The rows of a group lie close to one hidden flat surface of 9 dimensions, which may be shifted away from zero. Surfaces can cross.
Some rows, each with its group after it:
-8; 3; 14; 2; 0; -7; -11; 13; 7; -6; -10; -13; 18
(3)
2; 3; 13; 8; 11; -5; 12; -25; -8; 16; -7; -8; -6
(0)
-10; -18; -16; 6; 4; -1; -9; -10; -7; -7; -1; 7; -3
(0)
20; 11; 11; -9; 3; 15; -7; -5; -10; -11; 7; -5; 14
(2)
-19; -12; 2; 21; -3; -14; -10; 10; 3; -13; 1; -5; -17
(2)
-6; -10; 1; -5; -3; -5; -12; -11; -1; 4; 7; -1; 15
(4)
5; 4; -10; 23; 6; -1; -2; 18; -5; -18; 2; 2; 13
(3)
9; -1; 3; 19; -24; 16; -7; 11; -4; -3; -10; -11; -17
(1)
-12; 9; 16; -2; 2; -16; -7; 15; -1; -1; 4; -16; 24
(3)
-4; 11; -9; 12; 8; 5; -4; 7; -10; 0; -2; -34; -4
(1)
-4; -7; -21; 1; 1; -6; -15; -3; -13; -4; 6; -2; 6
(0)
-8; -1; -18; 8; -6; -12; -5; 13; -7; 11; 12; -2; 9
(4)
-8; -12; 5; -1; -11; 2; 16; -8; 10; 17; -5; 11; -23
(1)
-9; -9; 1; -15; 11; 0; -21; -2; 1; -14; 3; -5; 20
(0)
-15; 12; 4; -4; -11; -24; 18; 5; 5; 5; 10; 16; -8
(2)
3; 12; -6; -27; 1; 4; 3; -1; -9; 3; 2; 1; 19
(0)
-8; 10; -3; -8; 14; -3; 14; -14; -4; 21; 9; -16; 10
(1)
4; -12; 2; -10; -1; 11; 4; -11; 4; 15; -3; 7; 4
(1)
14; 11; -6; 8; 15; 5; 23; 0; 12; 0; 0; 21; 2
(2)
2; 1; -4; -4; 6; -4; -4; 21; -10; -4; -14; -1; -15
(4)
2; -11; 6; -17; 5; 11; -6; -16; -10; -12; -12; 2; -1
(4)
4; 5; 16; -9; 5; -1; 12; 6; -3; 9; -2; -3; -13
(0)
-15; 2; -14; 6; -1; -8; 23; -3; -3; 16; 6; 5; -24
(1)
5; -17; 2; 10; 13; 5; -13; -17; 1; -14; -2; 5; -11
(0)
2; 3; -12; 4; 1; 1; 11; -30; -9; 7; -6; 9; 12
(0)
-17; -17; 6; 1; -5; -15; -23; -4; -6; -10; -1; -3; 5
(4)
15; 4; 1; -15; 9; 9; 8; -2; 1; 14; -4; 6; 6
(4)
-7; -9; 15; -1; 12; 3; 4; 2; 5; 5; -12; -10; 4
(0)
-12; -11; 10; 0; -3; -4; 6; 9; 12; 0; -6; 8; -15
(2)
7; 7; -8; -4; -8; -3; -10; 1; -7; 0; -12; 0; 9
(3)
-8; 13; -2; -7; -1; 11; 18; -2; 15; -7; -4; 2; 7
(2)
-2; -1; 0; -3; -10; -16; 2; 5; -12; -7; 18; 26; 15
(3)
3; 8; -17; 13; -2; 10; 0; 12; -12; -3; -5; -17; -18
(1)
1; 17; 12; -26; 1; -12; -3; 16; -9; -5; -10; 0; 2
(4)
-13; -4; -3; -5; -19; -9; 4; 12; 3; 12; -19; 3; -11
(3)
-15; -7; -3; -6; -14; -6; 2; 17; -1; 11; 9; 3; 9
(4)
21; 20; -6; 3; 11; 24; 21; 12; -2; -8; -13; 2; 7
(3)
3; 13; -8; -14; -5; 4; 8; -12; -18; 5; 6; -1; -16
(2)
10; -2; -9; 1; 8; 18; 8; -12; -11; -8; -2; 4; -5
(4)
-8; -4; -13; 4; -11; -13; -2; 14; -7; 9; 7; 6; -3
(4)
-3; 5; 8; -16; -15; -1; 7; 0; -5; 16; 1; -4; -2
(1)
-14; -9; 6; 13; 24; -3; -3; -2; -7; -11; 2; -16; -6
(0)
16; 1; 6; 1; 20; 25; 14; 12; 5; -8; -6; 3; 18
(3)
16; 7; -13; -10; -4; 15; 9; 10; 0; 3; -7; 10; 3
(0)
-8; -12; 17; -9; 7; -8; 2; -4; 13; 8; -7; 7; -5
(2)
-13; -9; 10; 1; 14; -3; 12; -18; -8; -7; 3; 3; -16
(0)
7; 3; 9; -6; 17; 11; 7; -7; 8; -3; -5; 0; 7
(2)
-5; 2; 3; -5; 9; 5; 10; -13; 5; -4; -9; -1; -24
(1)
11; 5; -6; 13; 0; -9; -4; 2; -13; -6; 14; 7; -5
(2)
-12; -2; -8; 8; 8; -17; -14; -3; -5; 3; 12; -11; 18
(1)
21; 18; 3; 4; -5; 2; 7; -17; -2; -6; -8; 9; 0
(3)
4; -12; 4; 12; -8; 11; 4; 13; 7; 9; -1; 0; 8
(1)
-6; 21; 5; -6; 1; -8; 10; -17; -10; 15; 10; -23; -4
(1)
-14; -15; 6; 2; 4; 4; 9; -16; -14; 7; 6; -6; -15
(4)
2; 9; 17; -11; 7; 11; 7; -17; -6; -16; 1; -2; 14
(4)
-4; -2; -15; -10; 3; -2; -11; 3; -14; 1; -6; -3; 20
(3)
-4; 21; -16; -6; 3; -6; 18; -6; -16; 5; -2; -3; 6
(3)
-8; 9; 10; -9; -18; -24; -11; -1; -4; -4; 1; 9; 13
(3)
0; 1; 7; 0; 17; -4; 10; 5; -7; 5; -4; -5; -22
(2)
-3; -1; 18; -21; 9; 1; 6; 8; -3; 11; -5; -8; -4
(2)

New rows, each followed by its group:
-4; 3; 10; -11; -3; -1; -4; -1; 3; -9; -6; -5; -7
(1)
-2; 0; -3; -19; -3; 7; 0; -4; -2; 9; 8; -1; 28
(4)
10; -15; -10; 30; -22; 11; -8; 9; -1; 2; -1; 4; -7
(1)
9; -2; 7; -16; -10; 1; -11; -21; -6; 6; 0; 4; 5
(1)
14; -3; -8; 27; -17; 14; 7; -4; -7; 17; 4; -5; -8
(1)
-4; -13; -13; 13; 8; 8; 0; -6; 23; -8; -8; 15; 7
(2)
1; -23; -6; -6; 6; 9; -18; 10; 3; -9; -3; 7; -11
(0)
-3; -17; -21; -1; 10; 3; -19; -2; -10; -14; 7; 3; -6
(0)
-3; 3; 14; 8; 9; 8; 2; 9; 8; -19; -5; -9; 0
(2)
-6; 20; 14; -6; 9; -11; 0; 25; -6; -9; 12; -17; -2
(0)
-1; -9; 5; -2; -6; -5; 12; -18; 1; 21; 13; 12; -4
(4)
13; -9; -11; 0; 0; -9; -3; 10; -3; 13; 9; 22; 8
(2)
-7; 12; -10; -4; 0; 17; 1; 7; 2; -12; 2; -16; 17
(2)
13; 21; 15; -6; -4; -8; -2; -9; -1; -8; -1; 2; 16
(3)
-10; -4; 0; 12; 6; -5; 15; 14; 7; 11; 10; 4; 18
(1)
4; 3; -5; -16; -4; 1; -11; -7; -9; -10; -7; 1; -12
(1)
3; 5; 16; 11; -18; -11; -2; -15; 5; -15; 3; 14; -12
(1)
-5; 13; 2; 1; -1; -10; -3; 23; -4; 5; 1; -18; 7
(0)
-3; -4; 12; -19; 5; 13; 6; -15; 4; 23; -7; -18; 1
(1)
-3; -5; 1; 19; -4; 4; 10; -5; 5; 7; -1; -2; -11
(1)
19; 13; 12; -9; -19; -9; -16; 27; -6; 5; 1; -2; 14
(3)
14; 6; 3; 21; 9; 0; -19; -1; 8; -15; -4; -12; 16
(0)
-7; -17; 7; 6; 25; 5; -12; -24; 0; -17; -3; -7; 12
(0)
12; -1; 0; -13; 0; 14; 1; 17; 11; 1; -10; 10; 18
(4)
-9; 10; -9; 1; -8; -7; 5; 6; -18; -7; 10; 0; 1
(4)
20; 6; -14; -13; 4; 10; 2; -7; -10; 4; -4; 10; 3
(4)
-3; -5; 3; 26; -5; 1; -3; -1; 6; -11; -5; -6; -19
(1)
3; -26; 3; -3; -7; 10; -24; -14; -3; -6; -5; 1; -7
(2)
-4; 6; 2; 0; -7; -6; -15; 23; -4; -27; -3; 1; 1
(1)
-7; -4; -7; 11; 11; -1; 6; -10; 9; -14; -6; 7; -24
(1)
4; -17; 2; 20; -10; 2; -13; -17; -1; 17; 4; -10; 7
(1)
8; -2; 17; 13; -14; 7; 3; -3; 5; 8; 2; -4; 10
(1)
11; -4; -13; -3; -4; 0; -24; 20; -14; 3; -2; -4; 19
(3)
4; -8; -18; 8; -5; -1; -10; 9; -9; 6; -4; 2; 0
(3)
-15; -16; -5; 23; -1; -11; -13; -2; 2; 8; 5; -15; 3
(1)
-10; 13; 37; -20; 0; 8; 18; 0; 0; -20; -3; -1; 9
(4)
3; 13; -3; 3; -5; 2; -2; -12; -10; -7; -3; -13; -18
(1)
-8; -23; 10; -1; -3; -1; -3; -15; 12; 12; -2; 7; 0
(1)
-16; -7; 30; -15; 8; -2; 9; 12; 7; 14; -2; -12; 3
(4)
11; 7; -6; 1; -12; -4; -9; -9; -1; -17; -13; 17; 4
(3)
9; 12; 0; 13; 19; -11; -4; -12; -8; -8; 10; -7; 3
(2)
-11; 4; 3; 13; 7; -1; -1; 1; 2; -3; -3; -23; -7
(1)
-2; -13; -1; -23; 13; 16; -11; 5; 2; -5; -6; -3; 14
(0)
6; 21; -1; 14; -6; 5; 17; 8; -6; -5; 4; -6; -11
(1)
3; 1; 18; 9; -5; -10; 2; 21; 2; 2; 14; 2; 6
(3)
-14; -11; 4; 2; -1; -20; -9; -5; -7; 4; 16; 2; 14
(3)
-24; 6; -9; 11; 5; -15; 17; -9; -4; -8; 3; 5; 4
(3)
-19; -18; 4; -7; -15; 11; 9; 9; 7; 8; 6; 7; 14
(4)
11; 14; 9; 2; 12; -21; 11; 2; 6; 30; 8; 0; -8
(4)
-26; -12; -3; -11; 7; -7; -7; 12; -7; -18; 10; 2; -1
(0)
1; -10; 12; 4; 18; 23; 7; -5; 2; -12; -9; -7; 3
(4)
12; -14; 11; -16; 5; 8; 5; -11; 6; 15; -9; 14; -7
(4)
-4; -20; 6; -9; 23; 11; -11; -1; 0; -10; -2; -7; -3
(0)
19; 4; -4; 5; -28; -4; -14; -7; -13; -10; 6; 17; -1
(1)
-6; 12; -9; -2; 5; 4; 7; 19; -1; -2; 3; -12; 11
(2)
-6; 13; 11; 2; 14; -1; 8; 15; 14; -8; 2; -5; 19
(2)
2; -6; 0; -5; -29; 13; 8; 28; -5; 17; -9; 0; -14
(1)
5; -1; 3; 16; -8; 5; -6; 18; -1; -2; 4; -7; 19
(1)
-3; -15; 7; -15; -8; 23; 8; -3; 9; 0; -1; 11; 17
(4)
-9; -2; 24; -19; 8; -16; -8; -18; -3; 11; 4; -12; 10
(4)
15; 3; 11; 5; 20; 8; 12; 20; 10; 2; -14; -1; -12
(4)
-7; 4; -18; 16; 11; -14; 3; -16; -7; 3; 15; -4; -1
(1)
-1; 20; 0; -9; -13; 3; 12; 14; -3; -13; 7; 8; 21
(4)
11; 9; 0; 28; 3; 13; 6; 7; 4; -17; -3; -8; -5
(1)
10; 3; 6; -9; -13; 16; -9; 12; -11; -12; 6; -3; 1
(2)
-10; -13; 1; -14; 4; 0; 13; -8; -9; 9; -2; 9; -17
(0)
-1; -11; -5; 10; 5; 9; 7; -2; 2; 13; -21; -4; 13
(0)
-2; -16; 18; -16; -11; -18; -18; -7; 16; 10; -2; 17; 9
(4)
2; 6; 6; -5; -15; 2; 13; 12; -2; 13; 4; 3; 8
(1)
-5; 18; 11; 3; 9; 3; 11; 12; -7; -19; 4; -13; 12
(4)
0; -11; 11; 0; 6; -11; -11; 16; 15; 4; 6; 10; 27
(2)
6; 4; -4; 12; 12; -23; 0; 2; -5; 18; 4; -4; -18
(4)
-3; -9; 13; -5; -3; -3; -11; 5; 10; -15; -7; 9; 4
(1)
2; 10; 5; -4; 4; 6; -1; -18; -4; -2; -5; -17; -13
(1)
15; -2; -7; 12; -11; 20; -3; -15; -10; 12; -7; -16; -14
(1)
1; 11; 4; -2; 18; 15; 4; 18; -10; -22; -12; -15; 5
(4)
3; -1; -1; -2; 12; -5; -17; 9; -9; 1; 6; -16; -7
(0)
